All groups share one centre, and each spreads out both ways along 15 directions, with some noise.
Some rows, each with its group after it:
[ 16  12  -5  -4   0  -4   5   4   7 -13   7  11   3  -5   4   0   4   0
   2  -3  -9  -8  11   3  -9] : zive
[  1   1  -2   0  -2  -1 -10   1  -9   0  17  17   3  13   9  20   6  -4
  -8   0  -5  11 -12  -9   6] : nefu
[ -1  -2   7   3  -7   8   6   4  -4  10  16   0 -13  -7  -2   6 -20  19
   6  16  -5  19  -1  -1  -4] : zive
[ 23  16  -3   0   7  -9  -3   8 -11  -7  -3   1   0   0  -8   3   3  15
 -17  10   1  -8  -5 -10   3] : nal
[  0   7   0  -2  19   2   2   6 -14  -3  12   5   9  -8   1   1  -3  -4
  -7  -7   2  -1 -22   5  -1] : nefu
[  3  11   8  -3 -12   0  -1   7 -10  19  12  10   7 -10   3 -11  -9   2
 -14 -19  -7  -4  -6  10 -10] : nal
[ -9  -4   4   4 -13  -2   3   0  -1   9   0  -5 -13  -6  -6   7 -19  13
   0   7   0   6  -9  -8   0] : zive
[  2   1   2  10   1   3   0   2  -5  -1   6   8 -14  -6  -8  -9 -17   1
   4   3 -13  -2  11  14  -3] : soker
[ -2 -21  -1  -8  14  -1  -1  -2  11   5   6   0 -19  -7   3  -6  13   7
   2 -16   1  -3  -6   3 -15] : nal
[ 12  10   1   6   5 -14   7   5   5  -4   7  14 -10   0   6  14  -8   1
 -11  16 -21   4  -1  10  -2] : nal
[-10   3  -9   2 -16   3  -7  -3  -1  24  21  12  -8   3  -3  21  11  16
  -4   6   0  12  -2 -15  -8] : nefu
[ 17   8  -1  -6 -22   6  -3   7   7  -2   5  10 -10 -12 -10   5  11   6
   6   6  -3  -4  -3   0 -15] : soker
[  6 -23   5  -8  -1 -12  -8  -4   4   4  -5   6  10  -9   8 -14   4   0
 -15  -1   6 -11 -15 -16  10] : zive
[ -7  10  -9   9  -1  -2  -2   6 -16  12   4 -13  -3 -10  -8  -2 -10  12
  -5 -24   8  -3   0 -10  -7] : soker
[ -8 -14  -7  -4  15   4   3   2   0  14   1   0 -13  -2  -4  10  20   9
  -2   1   7   4 -22   9   3] : nal
[ 18  11 -15  -4  -8   2   7   2  12   2  -3   4  -1 -14  -3  -9   9  -2
  12  -9 -12 -13  16   7  -9] : zive
[ -1  -6 -13  -6 -19   6   1  14   2  -6  -1  15 -13  12   2   4   3   7
   5   6  -2  -7  16  -3   0] : soker
[  7   3  -5  -8   6   1  -4  12  15   1   0  -6  -7   5   6 -10  24  10
  -9  -8   0  -8  11   7 -23] : nefu
[  9  -7  17   6   6  -1 -13   1   3  -3   4  -3   0  -7   5  -5  21  18
 -13 -26   9   3  -6  18 -13] : nefu
[ 11  18 -10  -3 -13  10  -6  19 -14  16  10   5  10  -5   0   2  14  -8
  -6  -8   3   3   4   0 -16] : soker
[ 14  -7  -2   0  -7   1   2   2   1  -7 -17   1 -13   5 -14   2   7  27
  -1   8   7  -6  -4   3  13] : nal
[  0  -4   7   6 -12 -14   2  -9  -5  10  -5  19   4  -9   1  -2   2  -1
 -12  -3  -5 -12   4  12  10] : zive
[ 14 -10   3 -11  -6  -8   4  21   3   0 -12  -1  -3  -1  13  10  11   1
 -15   7   3   1  -8   4   1] : nal
[  0   3 -11  12  -4   1  -4  11  15  -5  17  12  10  -4   7  -7   1  -9
   0  16   4   7   8 -16 -20] : nefu
[ 18   6  -4   7   0  14  -1  -3 -11   4   7   0   1  -1  -8  -5 -14   5
  14   0  -8  13   7   4   9] : zive
[ -6   4  -7  -5  10  -7   6  10   7 -11   8   8  -5  -3   4   3   8  13
 -12  -5  -2 -17 -10   5  -8] : soker
[  3   8   7  -8  -7  10  -6  15 -12  12  16   9  -6  -2   2  -6 -10   1
 -13  -2 -13  -2  -8  12  -8] : nal
[ -6  -3  -7   8 -12  -3  10  -1  13  14  -1  18   4   8   1   4   0   9
  -7  10  -1   3 -12   3  11] : nefu
[  4  -5   5   1  -8  -1  15  10   1   9   1   7 -12 -10   7  18   3  10
   0  12  -4  12   4  20  -4] : nal
[  4  -9   9   7   1   0  -6  -5  -3  -3  12  10 -11 -16  -9 -10  -9  18
   0   8   3  -2   0  -7  -9] : zive
[  7  11   1  11  -1 -11   2  10  -8   1  21  27   4   6  13   7  -8  14
 -23   2 -15   3   6   9  -2] : soker
[  6   6  -6  -1  17  16   1   3   1   0   2  -2 -11  -1 -19 -18   3  18
   4  18   2  -9   1   6  -7] : soker
[ -4 -11   1  -9   7  -1   7  -5   6   6   9  11 -12   1   4   7   7  18
   2  -2  -1   1  -4   2  -6] : nefu
[  2   6   2   1   4   8   2  13  -2   8  12 -14 -17  -5  -3  -1 -12  10
   2 -14  -2  13  -9   7 -23] : zive
[ -4 -10  -4  -9  -7   2  14  -3  11  -4  -4   0  -6  -2  -3   2   4  18
  13  -9  15  -3  -3  -7  -3] : nefu
[ -3  -4  -7  -1 -11  12  11   9   5   2  10   9 -12  -5   1  12  -2   6
  16  26   0  11  15  -4 -10] : nal
[  5 -20   1  -8   0   0  -7  12   4 -17   1  11   2   8  15   7  10 -18
  -1   2   3   6 -13  -3   5] : nal
[  2 -12   0  -4  10   5 -12   7   9   4   5   3  -7   0  -1 -12  16  12
 -13   5   4  -4 -12   2  -9] : nefu
[ 12 -10  16   1 -16   0   7   9   0  -1   0  20   6   5  16   7   7  18
  -8 -11   4   7   2  24   1] : soker
[ -9  -6   0   9  -3 -13  10 -17  10   3   7  24   8  -7   6   3   9   2
   4 -14   7  -3   8   2  -8] : zive
[  8   5   4  -1  -5   1   1  14   3 -16  14  17   1  -7   6   1  -4   8
  -5  14  -1  -2   0  -2 -12] : nefu
[  0  -5   3  -2 -16  15   5  15   7  -2   8  -8  -4  -5  -3   6  -7  21
  10  18  16  17  -9 -14 -11] : soker
[  9   0   8  -8   9   2   1   3   3   6   6   5   3   0   5 -28   2  17
 -11 -19   2 -12   6  11 -17] : nal
[  5   1   8 -14 -16   1   6  12  -6   9  -1 -10  -1 -14   8   8  -4  13
  -6  -1   2   0  -1  -1  -2] : zive
[ -4  -9  -2   5  14   6  -1  -3  -3  12  -2 -17  -7   0  -3 -14 -11  -5
   7 -14   3  11  -4   1  -4] : nal
[ 22  -3   7 -13  -9   9  -7  13  -5   7  -3   4 -14   6  -4  -9   4  19
 -12  10  -5  -3  -3   7  -2] : soker
[  9  -4  14  -6   0  -3   6   9  -5   3   4  -1   5  -3  13  -3  -5  21
 -12 -10   8   3  -4   2  -5] : nefu
[ 12  -2  11   3 -13  10  -5  15  -9 -21   0   6  10   1   8   6  -2 -10
   7  -9   8  10  -1  12   2] : soker
[ 16   7   6 -12   1   4  -7  20 -14  -2   9 -10  -7  -1   2  -4  -5  16
 -15  -2   1  -2  -1  -9 -14] : soker
[  9  -3  -5 -15 -11   4   9  -6  23   5   0  12 -12   8  -5   7  12   8
  11  19  -5   2  -1  -8  -7] : soker
[ 14  -2   6  -9   4   4  -9  14   0 -15  -4 -15 -12   0   0 -10  -3   7
  -2  -8   0  -5   1  -1 -13] : nefu
[  5  -3  -4 -18  -3   4  20   7   6  10   4  10  -9 -12   5  -8  14  17
   6  -4   5 -14  16   6 -21] : nefu
[  1  12  -3   3  14   3  12   5   8  -1   1 -11   0 -18 -10  -6  -2  14
   0  -3   1  -6 -15  12  -7] : zive
[ 10   1  -5 -14   6   9  -2   1   4  -7 -12  -8   2  11  -9  -6  18  11
   2  -4  15  -7 -15  -7   2] : soker
[  5   3  -8  -1  12   3 -13   1  -4   1   4   8   1  15  -5  -2  18  10
 -15   1   3  -5 -12  -5   4] : nefu
[  2 -13  10  -3  10  12  -3   4 -14  13  11  14  -3  15   8  -2  -2   8
  -9   6  -4  13  -5  16   9] : nal
[  4 -10   8   0   0  12  -4   8  -1 -24   2   4  -8   4  -7   0  -1  25
   3   6  15   2 -16   0   2] : zive
[  9  -2   2   7  -9  -1   2 -14 -18  -2   7  24   8 -15  -8  -4  -8  -4
  14 -19   7  -4   2  -5   5] : nefu
[  2   2  11  -6   7   6  -3  11 -14   6  18 -14  -9 -16   2  -2 -11  12
  -3 -10   4   9  -4  -5 -22] : nal
[  4   5   1  -4  -7   3   8   8  12  -1   1   5 -16  -9  -7   3   2  20
  -1   9  -6  -9  -6  13 -10] : soker
[ -1   3   6   9   2   2   5   5   6 -12  11   9  -6 -16  -6   3  -8  12
  -1   7  -2  -1 -14  14  -6] : zive
[  7  -5   3  -9  -8  -8   2  -1  -2   8   0  12  -3   7  11   0  15   9
  -6 -20   3  -5  16   2 -10] : zive
[ 13   2  -5   1  11  14   5  -4  -3   8  14   3  -3   6  -1  -4   5  17
  13 -17   2  15   6   5 -10] : zive
[  9   6  12   9  -7  -7   0   9  -2 -17  14  12  -1 -22   3  10 -12   0
  -3   2  -4   3  -9   5  -9] : nal
[  5  -6  13   9 -13  -1   6  -3   4 -14   2  13   1 -12  -1   6   7  20
   8 -17  12   1  -1  15  -4] : nefu
[ -3   2  -1  -3  10  -5  -1  -3  -2  -3  15  -5  -9  10   9  12 -12   0
   1 -15  -9  13  -4  -8  -8] : nal
[  5  10   1  -2  -1  10   0   8   1  -9  13   8   2   0  -4  12  -1   0
   4  20   0  10 -16  -3  -3] : soker
[ -4   0  11  -1   1 -10   4  11  -1  -6   3   2  -6  11  14  10 -12   5
 -12  -5  -1   5  -5   4 -10] : zive

New rows, each followed by its group:
[  7   2   9  -4   7  -2   7   7 -17   5  15  14   8 -13   4  -3 -10   5
 -12  -2   0  -1 -14   5   0] : nefu
[  3  19  -2   2   7   9  -7   9  -6   5   8 -13  -7 -14 -11  -3  14   8
   1 -16   2  -3   8  10 -26] : nefu
[ -2   5 -16  -4   5   1  -1   2   4  -8   2   5   0  16  -2   5  14  -3
   3 -16  12  -3  -8 -11  -7] : zive
[  4   3   3  -9  -1  -6   0  10   6 -10   5  -1  -8  22  14  18  -6  10
 -11   4 -10  10  -6  -5   1] : nefu
[ 23   2   4   0  10   3   0   0  -1  -2   6   1  -8  12   3  -8  -1  19
   3 -28  -3   9  10  11 -12] : zive
[ -3   7  -5   6  -6   5   8   4  12  -9   9  14 -13  -4  -8  11   2  15
   9   0  -1   0  -7  12 -11] : zive
[ -6 -10  -1   9   2  -2  -4  21  -2  -9  16   7  -4  -7  11  -8 -21  -7
  -7   3  -5   4   2  -1  -9] : soker
[ 12 -16  15 -15   0  14   9  13 -13 -11  -1   5  -2 -13   2 -12  -2  12
  10  -7  15  -6   5  15  -4] : nefu
[ 10   5   9  -3 -14  10  -6  21 -18   0  15   9   5 -19   3  -1   3   2
  -6  -5   8  -1   1   6 -15] : nefu
[ 10   0  -6 -11  20   0  10  -5   0 -20   6   3   0   1   3 -11  -5   2
  15  -9   7  -8  13 -14 -11] : nefu
[  1   8  -6 -10 -14  -3  18  19  10  -5  -9   4  -9 -10   1   7  -1  -2
   0  -2  -6 -16 -11  14  -4] : nefu
[  0 -16   3 -16  11  -1   8   3   9  12   2  -1 -11  19  15  -5   0  20
  -8   5  -2   6   1  -3  -3] : nefu
[ 10  -3   5   0  -8   2  -5   0  -2 -15  11  14   9   7  10  12  -5 -15
   8   2   0  16  -5  -9   2] : soker
[  4  -7   8 -10  -4 -11   4   7  10 -23   7  17   1   9  17  11   8  18
  -8   1   7  -6   1  -9 -10] : zive
[  3  -2  -4   3  -1  -1 -16  -1  -1   8  10  -1  -7   8   4   2   3  -7
  -3  -9  -8  12   6  -9 -12] : nefu
[  2 -11  -6  11   7   5  -1  -9   8   9   9  23  -4   2  -2 -14   2  -4
   6   1  -6   5   2   9  -1] : zive
[ 21 -10  10   3  -2   2  -3   6 -12 -18  -4  12   5  -9  -1   6  14  10
   1   5  16   2   3   6   5] : nal
[  4  -9  -1   0   7  -7   5  -7  11  -5  -2  -1 -15   1   1  -2   4  13
   4 -17  -1  -2   3   5  -8] : nal
[  7  10 -15 -13  -7  -5  11   6  14  11   6  11  -7  16  12  18  18   9
  -5 -18 -10   0  -3   3 -11] : zive
[ -1  11  -9   1  -6   2  -5  10   3  -7   3  -4  -7  -7  -5   7   9 -11
   4 -12  -3  -4  -4   2 -13] : nefu
[ -2   2  -4   2   8   5  13   3   5  14  -4  -3   0  -8   0 -14   2  -1
   3  -4  -3  -3   9  21  -6] : zive
[  7  -4   0 -12 -10   4  -5   6  -4  11  -3  -4  -4  11   8   1  19   7
  -2 -21   6   2  11   2  -8] : nefu
[ -3 -12   5   6  -7  15  -7   7  -5   7   9  10  -1   6   2   4   4   8
  -1  12   5  17  -5   8   4] : nefu
[ 12   3  -8  -9  13  -3  -6  10   8  -5   9   8 -10  11   4  -3  15   4
 -12 -20  -2  -5 -14  -1 -20] : zive
[  4 -12   7  -9  -6   2  -3   3 -11   5  -7 -10   4   5   5   0  -2  10
  -4 -12  12   7 -15  -9  11] : zive
[  3   0 -13  -3 -11  10   9   4  14  -1  -6  10   2 -10  -9   4  14   5
  11   5  -1  -9 -11  12  10] : zive
[  3   6   5  15  14   4 -16   6   6  -7   3 -14   4  17  -1  -8   2  19
 -18   5   7  14 -10  -1  -4] : nefu
[ -6 -13   2   3   0   1  14  -6  -3  17  11  21   8  -9   9  -2  -5  -6
   8  -7   4   9  -2   8   2] : nefu
[  1   4  -9  -2  -9   2  -8  13   6  -4   2   3  -7 -10  -7   0   8  -5
  -6   1  -4 -10 -16  -2  -8] : nefu
[ 18  -6   7 -15  19   4  -2   6 -15  -3  10  11  -9  10   6 -12  -5  12
  -9   7  -7  -3   5   2  -2] : nefu
[ 17  -3  18  -2   5   0 -15  12  -7 -10   2 -13  -8   5   7  -6  -5  13
 -15 -11  -1   8  -2   5 -11] : nefu
[  6  -2   3   4  -9  -3  -8  -7   0 -10  12  17 -11  11  -1   2 -20   4
   1  -4 -15   4   0 -10   2] : nal
[ 13 -16   5 -16   7  -2  -1   2   7   3  -2  15  -1   9  13  -8  20   2
 -10  -4  -1  -6  -6   8  -2] : soker
[ -8   4  -7  -6   8   5   0  -3 -10  16   7  -8  -7   1  -8   7   3  11
  -1  -6   4   4 -18  -6   0] : nefu
[  5 -16   8 -16   2  19  -6  13 -19  -1   4  -3  -8   0   0  -6  -2   7
   4   2  11   5  -6  -3   0] : nefu
[ -5 -11   6   6  10   2   8   5   9  -3   0   0   5   4  13  -5  -2  -4
   5 -17   9  12  -6  13  -8] : zive
[  4   5   5   4  -5   2   5  10   4  -3  14   2  -6   3   7   6 -14  12
  -1  12  -6  12  10   1 -11] : nefu
[ -2  -4   4   0   2   1   2  18  -2  -4  10  11 -14  -8   1  -3  -4  20
 -14   7  -7  -9  -6  18  -4] : soker
[  5   6  -7  -8   2  14   3  -3 -10   9  -6  -2 -14  16 -12  -1   1   7
   9   3  -6  -2  13   6   5] : soker
[ -5 -15   9 -12  -5   4   6   7   1  14   3   0  -8  -8   8   3   8  13
   0 -12   7   4 -10  13  -8] : nefu
[ -1   1   0  -1  -5   4  16   0  -3  -6  -2  -2  -5   7   3  12 -17   2
  17  -6   0   9   4   6   6] : nefu
[ 11  -9   5  -7   5  -1   3   0   9 -17   1   7 -16  -8   1  -5   8   7
  10 -13  -5 -10  11  14 -15] : nefu
[  8   9   5  10   5 -10   1  -4   0   4  21  14 -12 -11   2   0 -13  10
  -6  -6 -15   4   3   4 -19] : zive
[ -1   2  -6   3   8 -10  -7   7  16 -11   8  -2  -1  -2   5  -1 -10 -13
 -11   3  -7   0 -21 -16  -8] : nefu
[ -3 -12 -14  -6   5  10   8  -8  -5   7 -12  10  -6   1 -16 -13   0  -8
  14  -3   4 -14 -13   3  17] : nefu
[-16   6  -9   8  -4   2   7   3   4  10   8  -3  14   8   5  16  -2   2
   0   1  10  18 -16 -11   3] : nefu
[  3  -4  -2   2  15  -2   3  -1   7  -1  14  16  -7   8   9  -3  -4  -2
  -2   3 -13   5   7   7  -7] : nal
[ 14 -10  17  -6 -14   5  -7  -2  -9  -3   5   2  -7   2   5   9 -12   2
   9  -2   0  17   1  -7   0] : soker
[-10  -8   3  10  -7  10  -1   5   0  -9   3   1 -13   6  -3   8  -5   2
  16 -16  15  14 -12   1 -10] : zive
[  2  -8   2  -3   0   6   2  15   1   8  12  12  13  -3  18  -8   8  -7
  -4  -1   8   7   8   4 -16] : nefu
[  5   4   6  10  -4 -12  -7   7  15 -10  12   5  -2 -11   9   1  -6  -4
 -11  -5  -9   4  -8  -1 -19] : nefu
[  4   3  -2  -1 -20 -12   8 -11  -5   0  -1  20   4 -10   0  17   9   0
   6 -35   5 -10  -8   3   6] : nefu
[ 2 -9  4  2 -5 -5 17  1  5 19  6 17 11 -2 17 -9 -6  9 -6 -2  6  8  6  5
 -4] : nefu
[  0  19 -12   8  -7  -1  -3  16 -15  -2  13  11   3  -4  -5  10   5  17
 -13  -8   6  -9  -4  -6  -4] : soker
[  1   4  -7   7  22  -5  -2 -18  -1   0   8  -1 -11   3 -13  -4 -10   8
   2  -7  -7   0  -8 -11   0] : nefu
[  8 -18   3 -12  -4 -10  -8   5  -5   2   0  14  -8  11  19  -4  -3 -21
  -9 -17 -17  -5   5   5   3] : soker
[  4  -9  -1 -21 -27   7   9  25   3   4   1  -2  -3  -6  11   0   0  15
   3   6  14  -1   6 -15 -14] : nefu
[  4  -4 -12   3   5  19   0   9   4 -10   5   7  -6  25   0   3   4  -4
  18 -14   7  17  -3   7  -5] : zive
